There are 4 nested groupings, the coarsest first. Each group lies inside one group of the grouping before and may be the whole of it. The rows also spread widely along 12 directions, which tell nothing about the answers.
Known rows, each followed by its group in each grouping:
[12, 5, -10, 26, 25, 30, 28, 11, -29, 26, 5, 19, -34, 0, 24, 17, -9, 25, -19, -24, -3, 22] : Vota J_212 ruf J_549
[-13, -14, 22, 6, -15, -6, 16, 9, 7, -41, 4, 0, 0, 8, 0, 0, -23, 9, -4, -15, -18, 4] : Vota J_212 kaza J_56
[-27, 7, 0, 8, -62, -11, 23, -15, -18, 7, 21, -28, -7, -6, -13, -11, -10, -10, -19, 21, 20, 10] : Vota J_840 nad J_989
[-25, -27, 33, -3, -24, -15, 4, 5, -17, -20, 52, -23, -15, 28, 8, 4, -18, -3, -18, -18, -12, 2] : puvo J_975 nufad J_108
[-5, 26, -17, 10, 4, 20, -12, 24, 24, 14, -25, 3, -15, 1, 21, 46, -27, 36, -6, -8, 22, 16] : puvo J_307 rati J_943
[-7, 10, -23, 0, -12, -25, 13, -12, -11, -28, 20, 4, 3, 14, 1, 11, 8, -2, -23, -16, 0, 9] : puvo J_975 nufad J_698
[11, -17, 9, 21, -2, -3, 44, -13, -3, 3, 10, 4, -17, -8, 30, 4, -18, -5, -12, -34, 3, -1] : Vota J_840 fuli J_178
[2, -52, -5, 36, -25, 15, -21, 19, 34, -14, -12, -18, 46, 20, 27, 25, 8, 30, 11, -7, -17, -24] : puvo J_499 nopi J_539
[-18, -13, 28, -8, -11, 4, -3, 10, 5, -53, 16, 28, -42, -34, -6, -31, -13, -18, 29, -1, 12, -12] : puvo J_624 til J_576
[-28, -15, 2, 10, -23, 5, -3, 7, 19, 9, 35, 6, -30, -17, 64, 37, -23, -15, -24, -24, 2, -4] : puvo J_307 vufus J_711
[24, -2, 29, 0, 22, 14, -5, -8, -23, -3, -4, -14, -14, 9, -23, -28, 6, 24, 39, -4, 56, -1] : puvo J_624 pip J_772
[18, -43, -5, 27, 13, 11, 32, -4, 11, -17, -1, 34, 0, -30, 42, -8, 0, -26, 10, -46, -9, -29] : puvo J_624 rer J_684
[-16, -3, -22, -7, -52, -47, 23, -26, -4, -30, 32, -22, 4, 10, -30, 7, 13, -22, -11, -8, -16, -27] : puvo J_499 bazi J_274
[-15, 9, -17, 0, -37, -4, -2, -15, -3, 21, -14, -30, 49, -1, -8, -5, -18, -27, -2, 6, 41, -2] : puvo J_307 rezab J_819
[-5, 7, -1, -8, 14, 13, 18, 3, -56, 0, -2, -32, 16, 40, -24, 14, -17, 12, -18, -29, 7, 19] : Vota J_621 kikid J_823
[14, -10, -19, 18, -10, -17, 20, -25, -21, -21, 17, 6, 23, 6, 4, -19, 34, 5, -8, -1, 13, 9] : puvo J_624 pip J_87
[27, -25, 6, 36, -3, -6, 25, -7, 4, 41, 1, -4, 16, -4, 13, -12, -4, -15, -5, -14, 9, -8] : puvo J_975 ged J_967
[-16, -20, 21, 11, -34, 5, -33, 10, 23, 6, 5, 6, 17, -30, 24, -26, -7, -32, 14, 24, 31, 3] : Vota J_212 rira J_986
[-8, -26, -38, 20, -4, 24, -3, 5, -5, 24, -5, -3, 22, -11, 29, 34, 14, -35, -1, -38, -6, -33] : Vota J_862 gef J_793
[-1, 12, -10, -5, -16, -5, 30, -11, 11, -7, -34, -28, 13, 2, -23, 15, -35, 5, 13, -29, 24, -23] : puvo J_499 nopi J_428
[-7, 2, -46, 28, -33, 6, 41, 4, -13, -4, -5, 2, 0, -6, -19, 12, 0, 14, -19, -4, -24, -11] : puvo J_624 til J_320
[-5, -10, -1, 0, -49, -18, 8, -48, 9, -17, -5, -14, 30, -32, 4, -34, 7, -42, 28, 0, 61, -34] : puvo J_307 rati J_988
[-8, 13, -11, -9, -14, -13, 34, -9, -8, -62, -13, 28, -1, -25, -33, -35, -10, -12, 10, -1, 11, 3] : puvo J_624 pip J_87
[1, -1, -20, 1, 8, 15, -2, 9, -11, -3, -7, -7, -12, 3, -9, 26, 6, -4, 20, -35, 2, -28] : Vota J_212 rira J_986
[-29, 22, -36, -8, -30, 14, -5, -3, -18, -17, 2, 2, -21, -15, -9, 9, 7, 4, 1, 6, 27, -2] : puvo J_499 nopi J_539
[-2, -15, 41, 22, -4, 37, -4, 39, 7, 12, -6, -7, -39, -3, -1, 2, -34, 39, 22, 2, 9, -1] : Vota J_212 rira J_986
[2, 1, -13, 5, -2, 13, 3, 1, -39, 26, 3, -6, 31, 7, -19, -28, -6, -26, -7, 9, 21, 15] : puvo J_307 rezab J_819
[-26, 4, 5, -14, -12, -6, -25, 16, -22, -26, 51, 29, -29, -8, 0, -26, 4, -25, -13, 25, 1, 29] : puvo J_307 rezab J_819
[21, 1, 4, 7, 13, -8, 1, 0, -34, 5, 10, 3, 11, 12, -27, -31, 22, -9, -4, 13, 11, 23] : Vota J_621 kikid J_823
[-8, 12, -5, -13, -15, -23, -45, 15, 15, -43, 19, -1, -6, 18, -30, -2, 27, 17, 11, 31, 2, 9] : puvo J_499 nopi J_428
[-15, 6, 2, -22, -31, -42, 4, -10, -3, 7, 27, -31, 16, 8, -31, -3, -13, -50, -10, -9, 6, -7] : puvo J_624 rer J_684
[-5, 13, 23, -30, 0, -22, -7, 10, -18, 14, 21, -27, -14, 12, -54, -16, -22, -37, 9, -5, 17, 0] : puvo J_624 rer J_684
[4, -20, 16, 8, -12, -3, -9, -5, -4, 8, 37, -20, -28, 14, 9, 6, 15, 15, 8, -7, 13, -13] : puvo J_499 nopi J_539
[5, -36, -13, 23, 9, 27, 22, 3, -37, 9, 17, -13, 5, 23, 17, 21, 6, 12, -10, -42, -13, -13] : puvo J_624 til J_576
[-4, 16, 7, -21, 37, 12, -16, 39, -6, 14, -9, 24, -4, 1, -10, -7, -42, -32, -9, -11, 4, 37] : puvo J_499 nopi J_539
[-11, -11, -45, 13, -14, -2, 29, 4, -14, 8, -9, 8, 47, -2, 15, 15, -15, -45, -38, -28, -27, 9] : Vota J_840 fuli J_178
[8, 18, -29, 5, -10, -14, 4, -7, 12, -1, -18, 9, 7, -19, -16, -2, 6, -27, 11, -6, 23, -14] : puvo J_975 nufad J_698

New rows. What belongs after each?
[14, -17, 13, 10, 9, 2, 11, 6, -13, -31, 9, 23, -16, -9, -12, -30, 9, -4, 21, -8, -3, -6] : Vota J_212 rira J_986
[-3, 23, -17, -10, 12, -5, 1, 9, -2, -25, -18, 23, 1, -11, -23, -7, -3, -15, 1, -2, 5, 13] : Vota J_862 gef J_793
[17, 9, -17, 10, 14, -10, 20, 2, -5, 6, 6, 39, -21, -28, -7, -16, 8, -36, 0, -11, -11, 1] : Vota J_212 ruf J_549
[-7, 1, 3, -7, 16, 10, 17, 0, -17, -12, -2, 24, -6, -18, 16, -13, -24, -30, -2, -31, 17, 11] : Vota J_212 rira J_986
[-4, -29, 8, 12, -7, 0, -18, 34, 20, -46, 10, 7, -23, 2, -13, 19, 16, 7, 22, -10, -40, -32] : Vota J_621 kikid J_823
[33, -5, 15, 8, 16, -22, -6, -4, -18, 39, 17, -19, 19, 24, -27, -25, 21, -15, -1, 9, 15, 15] : Vota J_862 gef J_793
[-24, -22, 18, 26, -47, 14, -22, 1, 22, -8, 15, -8, -14, -20, 41, 6, 8, 21, 7, 20, 28, -5] : Vota J_862 gef J_793
[14, -4, -4, 13, 4, -5, 33, 10, -21, 6, 6, 19, -2, -6, -26, -28, -8, -23, -9, -4, -20, 8] : Vota J_212 rira J_986
[7, -2, -23, 28, -10, 16, 7, 4, -13, 47, 1, 4, 2, -16, 16, -3, 10, -20, -16, 8, 14, 16] : Vota J_840 nad J_989
[23, -50, 26, 49, -9, 21, -14, 22, 4, 34, 16, -18, 2, 18, 26, 0, 14, 31, 6, 11, -3, 1] : Vota J_840 fuli J_178
[9, -29, -41, 31, -11, -6, 49, -22, -22, -12, 13, 5, 33, 15, 28, 17, 13, 1, -30, -39, -27, -10] : puvo J_307 rati J_943
[-19, -3, 17, -2, -16, 8, -5, -16, -1, -25, 7, 3, -9, -17, 38, -7, -16, -6, 10, -17, 57, 2] : puvo J_975 nufad J_698
[12, -12, 1, 13, -6, -12, -11, 10, 14, 37, -4, -27, 46, 23, -3, 8, -14, -15, -10, -1, 4, 4] : puvo J_307 vufus J_711
[-2, 11, -16, -3, -18, -25, -26, 3, 36, -9, 3, 5, 1, -12, -3, 12, 9, -20, 11, 5, 13, -12] : puvo J_307 rati J_943
[-7, -25, -12, 17, 13, 22, 20, 19, -40, -26, 14, 35, 21, 11, 25, -13, -6, 0, -34, -17, -34, 38] : Vota J_212 rira J_986
[5, -9, 10, 10, -17, -1, 36, -12, -34, 15, -8, -27, 36, 11, -37, -32, -19, -22, -1, -8, 8, 0] : Vota J_212 kaza J_56
[28, 19, -25, 36, 16, 36, 31, 1, -41, 46, -38, 22, 31, -13, -9, -39, -4, 11, -11, 17, 32, 45] : Vota J_212 ruf J_549
[31, 15, -16, 3, 20, 9, 12, 14, -2, 30, -49, -20, 23, 5, -58, -2, -17, -7, 29, -16, 19, -19] : puvo J_624 rer J_684
[-14, 28, -2, 13, -12, 11, -24, 25, -11, 22, 36, 7, -64, 3, 8, 22, 15, 38, -21, 29, 5, 37] : Vota J_212 kaza J_56
[33, 0, -19, 3, 51, 9, 6, 22, -11, -19, -31, 29, 20, 5, -31, -15, 8, -5, 21, -22, -4, 4] : puvo J_624 pip J_87
[12, -46, 23, 42, -22, 16, 24, -5, -25, 15, 25, -1, 0, -5, 22, -37, 6, 2, -3, 9, 7, 5] : Vota J_840 fuli J_178
[3, 10, -36, 36, -7, 16, 30, -5, 0, -33, 6, 61, -55, -44, 41, -1, 28, 24, -14, 5, -1, 17] : Vota J_840 nad J_989
[0, -6, -3, 18, -21, -3, 27, -13, 30, -35, 0, 32, -47, -44, 23, -2, -6, 2, 18, -14, 11, -27] : puvo J_499 bazi J_274
[2, -48, 3, 35, -13, 4, 46, -9, -7, -38, 18, 18, 3, -3, 36, -2, 2, 3, -12, -37, -38, -15] : Vota J_212 kaza J_56
[-33, -3, 1, 7, -53, 2, 2, 6, 5, 13, 14, -12, -5, -23, 1, -5, -24, -23, -8, 13, 16, -4] : puvo J_624 til J_320
[-1, -20, 23, 2, -8, -4, -43, 40, 19, 44, 22, -23, 0, 8, -16, 4, -9, -28, 10, 10, -3, -7] : puvo J_624 rer J_684
[44, 1, -1, 17, 30, 1, 48, -2, -21, 28, -34, 4, 16, -1, -42, -36, -16, -23, 7, -16, 7, 7] : Vota J_840 nad J_989
[15, 32, -11, 3, -12, -33, 14, 7, 8, 2, -3, 14, -14, -13, -52, -22, 3, -12, -1, 23, -5, 9] : Vota J_212 rira J_986
[22, 5, 11, 15, 19, 5, 22, 6, -25, -33, -11, 14, -11, 9, -27, -24, 6, 34, 4, 5, 3, 21] : Vota J_621 kikid J_823
[14, 19, 8, -6, 15, -20, 3, 0, 32, -5, -13, 11, -9, -11, 10, 11, -19, -4, 6, -20, 30, 12] : puvo J_624 pip J_87
[-8, -9, 37, 2, -20, -4, -15, 19, 4, 5, 17, -16, -11, 3, -16, -13, -17, -4, 13, 12, 6, 3] : Vota J_212 ruf J_549
[36, 11, 11, 29, -11, -36, 70, -43, 4, 37, 6, -3, -24, -21, 0, -19, -7, -5, -15, -11, 25, -1] : Vota J_862 gef J_793
[-31, -11, 15, -17, -8, 6, -37, 29, -7, -22, 36, 22, -16, -10, 1, -21, -13, -41, 3, 12, -1, 10] : puvo J_307 rezab J_819
[16, 1, -36, 32, -22, -6, 5, -32, -6, 63, 1, -10, 47, -13, 38, 1, 28, -28, -19, 1, 39, 8] : Vota J_212 ruf J_549
[1, -14, 30, 5, -36, -28, 6, 5, 18, -46, -2, -5, 16, 0, -52, -47, -13, 0, 25, 29, -3, -11] : puvo J_307 rati J_943
[-21, -1, 17, 10, -37, 4, 29, -10, -15, -13, 13, -12, -27, -8, 3, -7, -29, 13, -2, -7, 29, -4] : puvo J_975 nufad J_698
[18, -31, 48, 17, -2, -2, 7, 6, 25, -25, -11, -9, -12, -9, -6, -12, -14, 6, 40, -16, 12, -32] : Vota J_621 kikid J_823
[28, -7, -24, 19, 10, -7, 6, 1, -20, 12, -7, 2, 40, 15, -23, -18, 20, -18, -1, -4, 3, 2] : puvo J_975 nufad J_698
[-13, -19, 1, 8, 1, 21, 4, 6, -19, 3, 12, 5, 1, -2, 31, 9, -12, -16, -7, -30, 2, 3] : Vota J_212 ruf J_549
[1, 12, -11, -6, -25, -28, 22, -36, 0, -42, 1, -2, -5, -8, -16, -17, 10, 3, 11, -5, 30, -11] : puvo J_499 nopi J_539
[6, -4, 3, -8, -5, -14, 40, -6, -14, 0, -18, -33, 30, 19, -44, -1, -32, -18, 8, -36, 6, -17] : puvo J_624 pip J_87
[-41, 10, -3, -25, 3, 21, -6, 48, -9, -35, 2, 23, -37, -13, -21, 15, -40, -23, 5, -19, -19, 2] : puvo J_624 pip J_87
[34, 19, -32, 38, 30, 24, 64, 1, -26, -6, -21, 41, -55, -18, 1, 14, 9, 45, -9, -26, -10, 4] : Vota J_621 kikid J_823
[31, -38, -4, 44, 6, 1, 29, 24, 13, -5, -6, 15, 11, 8, -6, -1, 3, 15, 0, -15, -54, -14] : Vota J_212 rira J_986
[-24, 17, 12, 2, -31, -11, 24, -9, 20, -64, 29, 32, -87, -39, 28, 7, -10, 38, -4, -2, 15, 4] : puvo J_624 rer J_684
[-10, -19, -3, 11, -26, -10, 11, 4, -1, -2, 20, -17, 12, 11, 3, 11, -6, -2, -15, -11, -12, -4] : puvo J_624 rer J_684
[28, -1, -18, 44, -17, 21, -7, 3, 8, 51, -23, -17, 8, -9, -9, 5, 27, 21, 22, 18, 26, -18] : Vota J_212 kaza J_56
[4, -16, 1, 10, -11, -18, 32, -8, -4, 8, 31, 14, -21, -18, 1, -14, -9, -43, -6, -19, -10, -17] : puvo J_307 rati J_943
[-1, 12, -22, 0, 9, 15, -31, 7, -3, -28, -4, 19, -8, -8, 11, 3, 28, 20, 14, 6, 33, 12] : puvo J_624 rer J_684
[5, -6, 2, 18, -4, 13, -14, 7, 16, -18, -8, 3, -15, -4, 11, 12, 13, 26, 22, -6, 14, -11] : Vota J_212 kaza J_56
[29, 41, 10, -5, -1, -30, -14, -5, 13, 47, 6, -3, -33, -14, -43, -32, 7, -12, 15, 38, 51, 17] : puvo J_499 nopi J_539
[33, -31, 35, 33, -11, -16, -38, 34, 53, -8, -4, 18, 17, -12, -21, -46, 20, 8, 37, 53, -1, 2] : puvo J_624 pip J_87
[-10, -6, -44, 8, -3, 8, -11, 16, -5, 15, 3, 2, 29, 10, 13, 32, 1, -27, -19, -19, -18, -6] : puvo J_307 rezab J_819
[9, 17, -35, 19, -21, -41, 9, -2, 31, -26, 24, 21, -17, 4, 9, 27, 23, 23, -28, 10, -29, 8] : puvo J_307 rezab J_819
[30, 24, -15, -6, 11, -41, 5, -25, -6, 17, 11, -17, 5, 25, -25, 4, 20, -4, -6, -9, 24, 8] : puvo J_499 bazi J_274
[-30, -1, -38, 6, -44, 19, -12, 12, -28, -30, -10, -17, 47, 12, -30, -3, 13, 16, -5, 24, 3, 6] : puvo J_624 rer J_684
[8, -11, 15, -5, 12, -21, -6, -10, -36, -14, 44, 18, 10, 11, 5, -42, 23, -27, -16, 4, 9, 37] : Vota J_212 rira J_986
[-12, -16, -14, 17, -29, -2, 61, -24, -27, -25, 19, 4, -12, -12, 12, 0, -5, -8, -14, -37, -17, -20] : Vota J_212 ruf J_549
[18, -37, 31, 20, 13, 17, -4, 22, -9, 21, 12, -48, 0, 56, -1, 26, -9, 52, 8, -23, -7, -9] : puvo J_499 nopi J_428
[10, 15, -13, 2, 12, -4, -24, 33, 15, -17, 0, 18, -25, 4, -31, 8, 10, 12, 13, 14, -14, -1] : puvo J_307 vufus J_711
[-7, 14, 10, -13, 31, 26, 1, 18, -41, 0, -18, 15, 12, 0, -8, -19, -31, -20, -9, -10, 27, 42] : Vota J_621 kikid J_823
[-10, -1, -49, 7, -27, -13, 27, -9, -6, -5, 4, -4, 15, 1, -6, 23, 4, -20, -20, -25, -20, -19] : puvo J_499 nopi J_539
[12, -9, -46, 30, 21, 43, 53, 11, -38, -31, -23, 54, -24, -29, -5, -10, 8, 6, 8, -32, -28, -16] : Vota J_212 rira J_986
[24, -12, -21, 16, 4, -17, 33, -31, -16, -47, 45, 34, -74, -17, 5, -6, 57, 10, 18, -24, -8, -37] : puvo J_499 bazi J_274
[0, -1, 5, -2, 35, 36, -24, 36, -17, -2, -15, 12, 12, 18, 2, 1, -23, 12, 4, -9, 14, 29] : puvo J_307 rati J_943
[-20, 7, -38, 4, -60, -32, 10, -20, -13, 16, 27, -48, 26, 25, -21, 30, 18, -3, -27, 4, 0, -9] : puvo J_624 pip J_772
[13, 5, -31, 28, 17, 34, 32, 7, -22, -30, -19, 25, -33, -3, 7, 14, 15, 50, 1, -19, -4, 6] : Vota J_840 nad J_989
[17, -8, 0, 25, -14, -21, 16, -27, 18, -33, 4, 19, -10, -24, 30, -8, 28, 8, 5, -4, 22, -5] : Vota J_621 kikid J_823
[-8, 4, 29, -15, 7, 0, 18, -4, -18, -31, 32, 20, -80, -26, -2, -22, -10, -21, 14, -19, 21, -1] : Vota J_840 nad J_989
[33, 35, -10, -1, 26, -28, 0, 8, -5, 54, 10, 27, -6, -11, -29, -33, -1, -47, -18, 23, 14, 37] : puvo J_307 vufus J_711
[6, 9, -21, -5, 14, -25, 10, 13, -22, -27, 3, 12, 37, 31, -35, -12, -3, -14, -27, -7, -29, 29] : puvo J_975 nufad J_108
[-35, -22, 46, -14, -33, 10, -17, 21, -7, 35, 26, -37, -12, -9, -15, -13, -45, -52, 18, -2, 29, -15] : puvo J_624 pip J_87
[-13, 2, 8, -18, 5, -11, 7, -17, -8, -54, 6, 20, 7, -8, 19, -13, -10, -18, 1, -28, 20, 15] : Vota J_212 ruf J_549
[-22, -14, -9, -5, -6, -6, 20, 27, -17, -2, 14, -2, 16, 16, -11, 19, -34, -37, -30, -34, -50, 4] : Vota J_212 rira J_986
[42, -22, -9, 25, 14, -10, 21, -20, -15, -43, -2, 18, 13, 4, -17, -34, 47, 17, 26, -9, 0, -15] : Vota J_212 rira J_986
[19, -8, -12, 7, 20, 11, -4, 4, -38, 9, 16, 24, -5, -6, -19, -38, 24, -27, 13, 5, 13, 3] : puvo J_307 rati J_943
